All groups share one centre, and each spreads out both ways along 13 directions, with some noise.
In the rows, 128 means zero.
Some rows, each with its group after it:
[ 82 173 117 126 162  95 172 123 144 155 121 114 116 137 124 105 130 188
 118 133 161 125 139 118 130 164 155] -> G
[138 119 188 125 112 119 126 192 127  18 106 177  93  99 122 167  55  93
  65 162  93 125 175 152  89  95 122] -> W
[153 114 105 107 146 153 140 126  92  98 231 116 169 168 109 124 132 134
 166  97 140  92 121 125 167 134 119] -> E
[159 107 146 118 131  92 101 143 104 115  88 130 120  99 132 152 121  88
 130 148 114 109 122  84 122 135 152] -> W
[136  80 155 134 123 103 122 157 112  88 124 138 132 108 112 145 131 122
 132 115 112  93 125 168 102 144 124] -> J
[252  93 139  80  77 129 129 123  74 185 160 116 136 123 139 112 160  85
  95 134  34 143 105  92 118 124 180] -> W
[ 98 120 129 139 144 145 188 140 146 136 141 102 152 156  88 103 110 142
 125 149 143 137 152  92 139 149 124] -> E
[123 111  92 110 111 115 128 108 167 113 126 129 114 113  92 127 115 105
 117 131  94 123 114 119 106 137 152] -> J
[117 150 172  80 151 125  49 146  75 117 129 125 124 114 129 145 161 108
 117 186  76 124 135 154  88 177 102] -> G
[123 153 123 105 151 149  96 126  83 140 123 125 119 118 115 141  98  63
 122 169 123 130 135  99 102 157 130] -> G
[100 119 199 133 191 109 135 149 111 113 162 112 181 126 144 117 169 186
 165 139 118 130 104 152 142 157  77] -> E
[114 200 144 124 190 145 136 105 102 167 133 119 127 148 156 123 111 159
 137 149 107 133 107 110 109 137 145] -> W
[133 144 147  87 119 115 120 139 122  84 167 146 117  94 119 128 110  93
  95 135 109 145 110 152 104 155 109] -> G
[158 129 138 155 108 125 181 118 130 156 154 182 158 161 117  91  58 163
 109 132 106 157 125 117 124  95 125] -> E
[165 145 168 123 112 137 175 158  98 112 187 143 135 103 128 109 120  81
 110 126 128 173 109 160 132 146  86] -> J
[146 132 116 125 137 110 126 112 109 128 147 157 142 130  94 122 119 140
 175 115  95  87  82 154  90 167 130] -> G
[118 124  98 119 147 152 159 128 140 106 174 112 137 185  95 118 107 146
 124 128 126  96 159 111 153 103 162] -> G
[ 90  58 127  96 136 117  75 131 110  82 134 103 132 121  92 166 128 146
 139 113 103  50 120 154  57 177 141] -> G
[160  90 140 171 130 128 167 125 105 160  94 100 144 127 155 151  92 165
 160 105 128 110 116  52 118 124 158] -> G
[111 155 108 124 189 149 157 142 117 111 158  99 107 167 145 132 124 118
 104 120 164  95 170 131 175  79 183] -> J
[146 168 149 148 146 139 150 138 104 151 116 139 144 137 115 116 102  96
 160 178 127 158 130  69 148 144 103] -> W
[107 137 123 145 112  89 147 158 157 125  70 129  74  66 122 140 152 111
 100 132 138 152 140 170 103 164 132] -> W
[148  76 157 124 100 147 154 150  90  86 159 110 162 133 104 152  65 139
 144 120 132 103 133  66  99 167 113] -> W
[110  88  76 160  88 108 171 123 173 131 111 116 102 117 129 133  93 154
  99  81 175 130 150 114 132 105 158] -> E
[146  48 117 134 116 176 162 137 147 104 118  69 120 133 117 156  93  77
  97 118  99 109 147  64 123  82 181] -> G
[ 93 120 147 147 164 114 134 128 144 136  91 107 128 131 138 136 136 178
 146 136 106 107 120 126 109 133 145] -> J
[113 143 117 156 136 111 154 115 127 145 160 123 129 102 154 122 154 160
 161  78 166 141  86 177 136 159  97] -> J
[120  98 139 172 136 106 126 129 131 137 113 138 138 125 167 139 121 178
 136 108 139 131 128 143 144  88 117] -> G
[106 124  73 103 129  94 137 101 136 130 172 135 112 107 122 116 114 136
 103  74 170 116 100 164 113 152 147] -> E
[ 45 145 146 120 157 144  90 123 132 105 148 111 124  89 128 143 137 109
 128 142 134 157 102 181  91 181  55] -> G
[152  92  64 132 104 148  69 117 117 119 132 104 114 136 132 170 148  92
 160 118 121 103 149  97 158 102 142] -> J
[144 133  95 107 135 130  64 107 113 109 157 152  99 120 152 150 123  84
 108 113 100 111 113 178 121  84 148] -> E
[175 114 147 133  90 120 120 119 127  95 150 141 119  89 159 153 114 132
 134  88  72 133  67 153  91 121 121] -> E
[135 127 136 134  93 107 225 130 187 128 100 101  92  96 141 116  85 149
  59 112 119 165 127  75 113 112 188] -> E
[132  99 123 140 115 137 126 122 123 121 156  97 137 112 142 146 151 136
 158  96 130 130 101 130 136 144 106] -> W
[136 124  89 164 122 117  88 120 121 175 113 167 132 140 124 118 149 109
 152 146 123 147 141 161 156 104 101] -> J
[158 124 156 152 100  95 124 157  81 159  77 141 117  76 141 145 118 122
 133 146 146 154 137  98  98 186 102] -> W
[137  95 131 131 133 130 133 144  79 172 131 125 146 148 120 121 114 130
 111 141 137 121 160 121 116 138 138] -> J
[140  50 117 153 116  94  87 153 113  93 100 129 131 134 121 170 146 156
 167 106 127  59 155 140 131 117 142] -> G
[114 132 148 133 131 173 136 150 122  89 145 121 117 136 105 148 122 118
 124 153  79 124 141 166  89 143 107] -> W
[157 120 126 134 127 145 124 145 113  93 173 117 120 128 164 149 138 103
 125 104 133 129 138 143 175  76 126] -> J
[108 134 105 114 145 156 117  94 120 125 160  92 136 135 123 146 116 149
 165 114 109 108  91  98 100 163 132] -> J
[141 113 143 167 117 133 162 163 108 116 120 123 132 141 152 148  85 164
 123 126 164 134 177  79 150 104 127] -> W
[131 155 174 125 145  88  94 152 137  63 130 176 125 111 115 134 153 129
 156 156  71 114 105 196 118 139  91] -> G
[147  77 131 174 114 125 134 148 107 146 122 151 171 159  88 124 129 147
 184 145 115 114 146 127 134 142  92] -> E
[105  99  89  98 128 118 150 127 149 145  93 110 109 133  62 114 102 100
  81 159 114 103 164  90  96 155 195] -> J
[139  72 137 126 123 150  48 122 111  90 153 116 124 121 164 174 164 120
 142 108  58 102 105 188 112  84 114] -> E
[123 116 115 119 130 104 137 124 125 150 108  97 109  98 128 135 152 131
 124 114 127 114 114 125 100 170 161] -> J
[121 126 164 125 159  90 131 130 157 103  93 113 133  99 133 128 116  83
 128 156 122 143 104  60 162 112 137] -> W
[126 123 161 153 179 106  89 140 111 157  43 117 123 134 131 150 175 149
 173 172  58  86 128 139 100 136 158] -> J
[126 141 142 130 142 129 145 120 125 143 156 129 140 123 139 113 130 140
 125 126 112 155 106 139 127 132 112] -> E
[139 100 116 114 125 117 137 122 123 176 117 138 136 147  87  98 125 121
 100 155  82 121 140 132  99 136 164] -> W
[120  97  81 136 118 166 106 117 123 134 148 108 124 154 113 141 129 106
 137 121 123 113 149 133 131 113 133] -> E
[113 127 112 158 156 146 107 122 126 166 118 131 139 164 116 117 157 125
 155 159  99 131 141 160 144 107 114] -> E
[163 171 139 134 119 110 133 124  95 101 175 214 135 118 143 117  28 104
 114 125 153 162 112 126 135 101  87] -> E
[162 137 108 134 136  81 130 115 115 155  95 171 109 102 133 125  91 110
 124 117 128 117 108 122 109 124 170] -> G
[159 160 153 135 136 107 219 145 109 156 153 143 166 136  96  81  97 147
 145 148 149 158 125  70 148 182 115] -> E
[162 105 161 132 112 111 116 141 102  74 176 154 144 122 172 153  96 160
 124  95 125 122 122 134 144  87 108] -> G
[ 69  71 149 127 137 103 132 146 167  88 105 120 120 107 111 136 115 141
  84 127 123 113 145 165  94 124 133] -> J
[ 75 172 134 153 197 132 120 122 157  93 125 142 134 147 131 127  96 116
 148 157 143 131 128 126 168  80 107] -> W
[137 128  85  99 175 161  85  89 108 152 178 119 140 188 122 121 146 119
 137 133  72  83 117 152 136  82 175] -> W
[167 127 110 116 103 162 133 111 105 135 159 103 139 136 121 140 110 117
 150 132 103 136 116  60 125 150 127] -> J
[104 159 111 129 185 124 116  99 124 176  84 140  96 113 159 127  72  89
  81 145 135 140 124 112 103  90 177] -> G
[130 118 162 102 138 126 121 131 113 152 100  74 114  92 150 140 150 109
 100 149  98 145 116  86 100 161 152] -> W

New rows, each followed by its group:
[106  78 171 159 124 139 138 128 150 106 124 113 135  92 176 148  94 131
  93 108 113 169 108 132 118  79 101] -> G
[ 68 129 117 152 115 110 178 136 152 108 156 159 114 109 142 118  55 180
  63  91 203 164 155 169 114 122  97] -> W
[122  67 125 137 101 120  96 125 119  94 205 135 145 123 205 149 112 179
  87  61 168 147 141 172 166  51  90] -> G
[ 99 156 139 145 159 130 132 110 102 149 148 147 156 135 131 122  86 167
 162 131 140 132  98 128 101 162  88] -> W
[142 131  99 168 138 155 111 103 132 141 174 137 158 157 107 121 191 131
 232 114  86 118  74 195 153 129  77] -> W
[110 174 144 106 175 146 125 123 112 108 164 125 129 128 135 127  99 108
 120 148 125 142 115 122 122 136 117] -> E
[119 147 123 118 135 102 162 126 123 141 142 122 134 135 105 111 126 170
 141 126 137 114 122 119 112 183 140] -> G
[119 146 132 172 150 185 153  95 166 119 152 106 134 185 160 139 117 190
 161 113  57 121 100 139 135  47 142] -> E
[157 156  80 123 153  71 109  99 112 146 139 164 113 120 158 122 106 129
 135  92 167 103 103 121 161  99 171] -> W
[121 113  97 146 124 113 143 111 162 127 124 144 111 138 133 124 106 153
 109 102 116 114 124 151 123  83 166] -> E
[151 131 134  80 150 130 152 131  48 152 181 111 135 135 114 120 103 126
 109 108 135  85 116 127  74 194 170] -> J
[131 130 107 160 107 123 153 127 126 154 115 120 125 112 124 129 123 132
 155 116 151 144 120 111 126 162 111] -> E
[148 138  99  75 149 122  84 124  60 173 136 123 123 162 107 127 130 123
 114 158 113  78 161 102 103 168 184] -> G
[135 113 105 138 130 141 129 106 120 169 137  94 122 118 159 132 156 131
 132 102 119 138 107 134 127 125 141] -> G
[145  49 131 128  97 101 130 129 163 135 123 128 153 116  83 101 165  90
 127 140  76 143 107 138 136 125 121] -> W
[106 116  86 127 139 116 110 100 128 124 152 141 127 142 145 136  85 161
 120  98 152 110 128 126 130  97 143] -> J
[134 155 145 174 159 114 127 149 124  90 121 180 146 142 116 134 105 120
 188 153 129 121 128 137 162 110  87] -> E
[ 93 188 120 139 189 112 125 121 116 107  98 112 101 118 146 162 112 157
 180 116 157  80 106 109 112 166 151] -> W
[160 140 144  93 150 115 112 120 136 117 142 112  98 112 193 132 142 101
  65 125  84 148 119 122 159  49 183] -> W
[121 189 118 113 168 175 208 113 150  87 175  91 106 133 151 130  40  95
  89 115 157 149 119  47 154  87 169] -> G
[168  90 124 113  81 169  98 127 102 166 134 145 157 146  61 110 116  56
 123 202  43 161 143  98  95 151  97] -> J
[144 121 100 113 129  82 101 108  90 198 139 198 112 139 177 103  84 177
  37 110 133 132 159 184 103  68 175] -> W
[ 61 161  98 124 174  84 190 120 197 124 100 143 121 140  22  84 132 158
 159 148 105  81  99 168  79 205 164] -> G
[203 189 132 112 141  87 147 113  79 136 160 171 133 129 139 119 106 166
 175 107 104  95  71 113 111 162 158] -> G
[116 140 129 161 140 135 138 153 106 146 143 106 113 106 162 133 179 105
 138 113 180 159 142 177 172 130  93] -> J
[116 155 112 118 115  95 139 137 124 117 177 150 132 125 112 108 135 156
 131 120 164 140 134 158 145 170  97] -> G
[ 80 129 169 135 199 115  68 115 134 139  93 134 155 133 138 122 124 100
 139 188  99 141 112 117 142  94 100] -> W
[123 153 146 102 170 103 108 136 118 154 107 145 119 163 131 110 132 148
  88 182  87 116 165 132 129 103 174] -> G
[ 75 146 141 187 140 110 210 123 180 126 116 166 151 150  95  96  47 201
 144 130 151 146 119 121 117 129  98] -> E
[ 99 139 108  76 121 143  99 132  83 140 158  92 110 100 123 138 119  78
  82 144 170 149 154 106 104 195 115] -> G
[ 84 118 127 141 147 141  94 125 121 101 131 128 127 107 131 154 101 102
 138 128 144 131 120 149 109 134  87] -> G
[162 146  91 135 124  86 139 128 109  94 128 118  84  89 165 174 129 149
 163  56 176  79 103 113 135 153 171] -> W
[118 207 156  96 172 154 160 126 131  84 190 113 119 139 161 124  89 135
  98 139 127 153 121 100 150 104 136] -> G
[119  62 119 169  88 118 156 106 148 159 176 118 182 114 120 104 160 175
 173  79 135 165  72 160 133 161  58] -> W
[143  91 138 126 124 108 135 139 123 112 158 121 137 114 151 132 138 142
 112 103 130 133 127 139 144 113 125] -> E
[153  91  99 132 135 102 138 142  72 216  96 107 124 147 119 117 164 138
 123 123 149  89 168 127 120 160 191] -> J
[107 116 148 197 117 129 145 125 160 178 102 153 143 137 154 107 121 169
 118 145 111 194 138 159 143  74  81] -> E
[132  57 132 132 115 121 125 131 104 142 151  55 146 102 153 156 195 177
 162  77 134 107 107 125 121 181 121] -> E
[107 159 117 127 133 127 147 131 153 116 100 119  92  97 110 132 105  85
 111 145 130 143 127 113 111 151 140] -> E
[118 175 167 103 173 132 137 134 148  99 154 131 101 106 144 114 144  87
  83 148  75 156 100 192 121 102 133] -> J
[147  78 116 123  70 109  95 103 137 178  98 118 124  85 140 134 147 130
 106 133  78 171 111 100  94 148 122] -> J
[118  76 170 133 127  88 138 107 112 165 145 126 174 112 187 113  78 197
  92  98 156 163 106  82 129 106 114] -> W
[122 124 135 121 143 123 143 130 115 143 141 117 128 124 138 121 125 138
 104 124 125 135 125 140 115 135 141] -> J
[121 142 144 133 167 147  70 134  62 155 138 149 153 147 139 134 118 110
 150 171 127 134 144 128 128 132  83] -> E
[140 140  68 150 129 128 138 145 135 117 130 112 108 149 117 138 159 110
 162 121 171 107 170 111 202 111 148] -> G
[ 78 155  86 115 146 170 177  92 126 160 174  95 122 115 131 114  53 103
  91 103 198 168 116  83 112 155 126] -> G
[134 113 136  99 132 117 145 133 128 108 130 105 115 106 102 133 128 114
 115 126  92 104 107 126  85 168 165] -> J
[116 155 161 136 134  98 134 141 105 143  94 140  97  85 182 144  98 162
  78 130 145 156 140 139  88 142 130] -> W
[159 117  93 118 101 110 108 135 113 136 141 160 106 102 113 121 141  52
 101 129 134 147 140 170 140 121 125] -> J
[ 80  91 134 133 169 110  86 134 127 127  96 144 141 161 103 135 119 163
 130 159 100  77 155 158 100 116 141] -> G
[101  62 159 164  85  82 123 187 127 113 100 150 141 123 135 132 106 158
  77 153 192 165 225 119 168 102  78] -> G
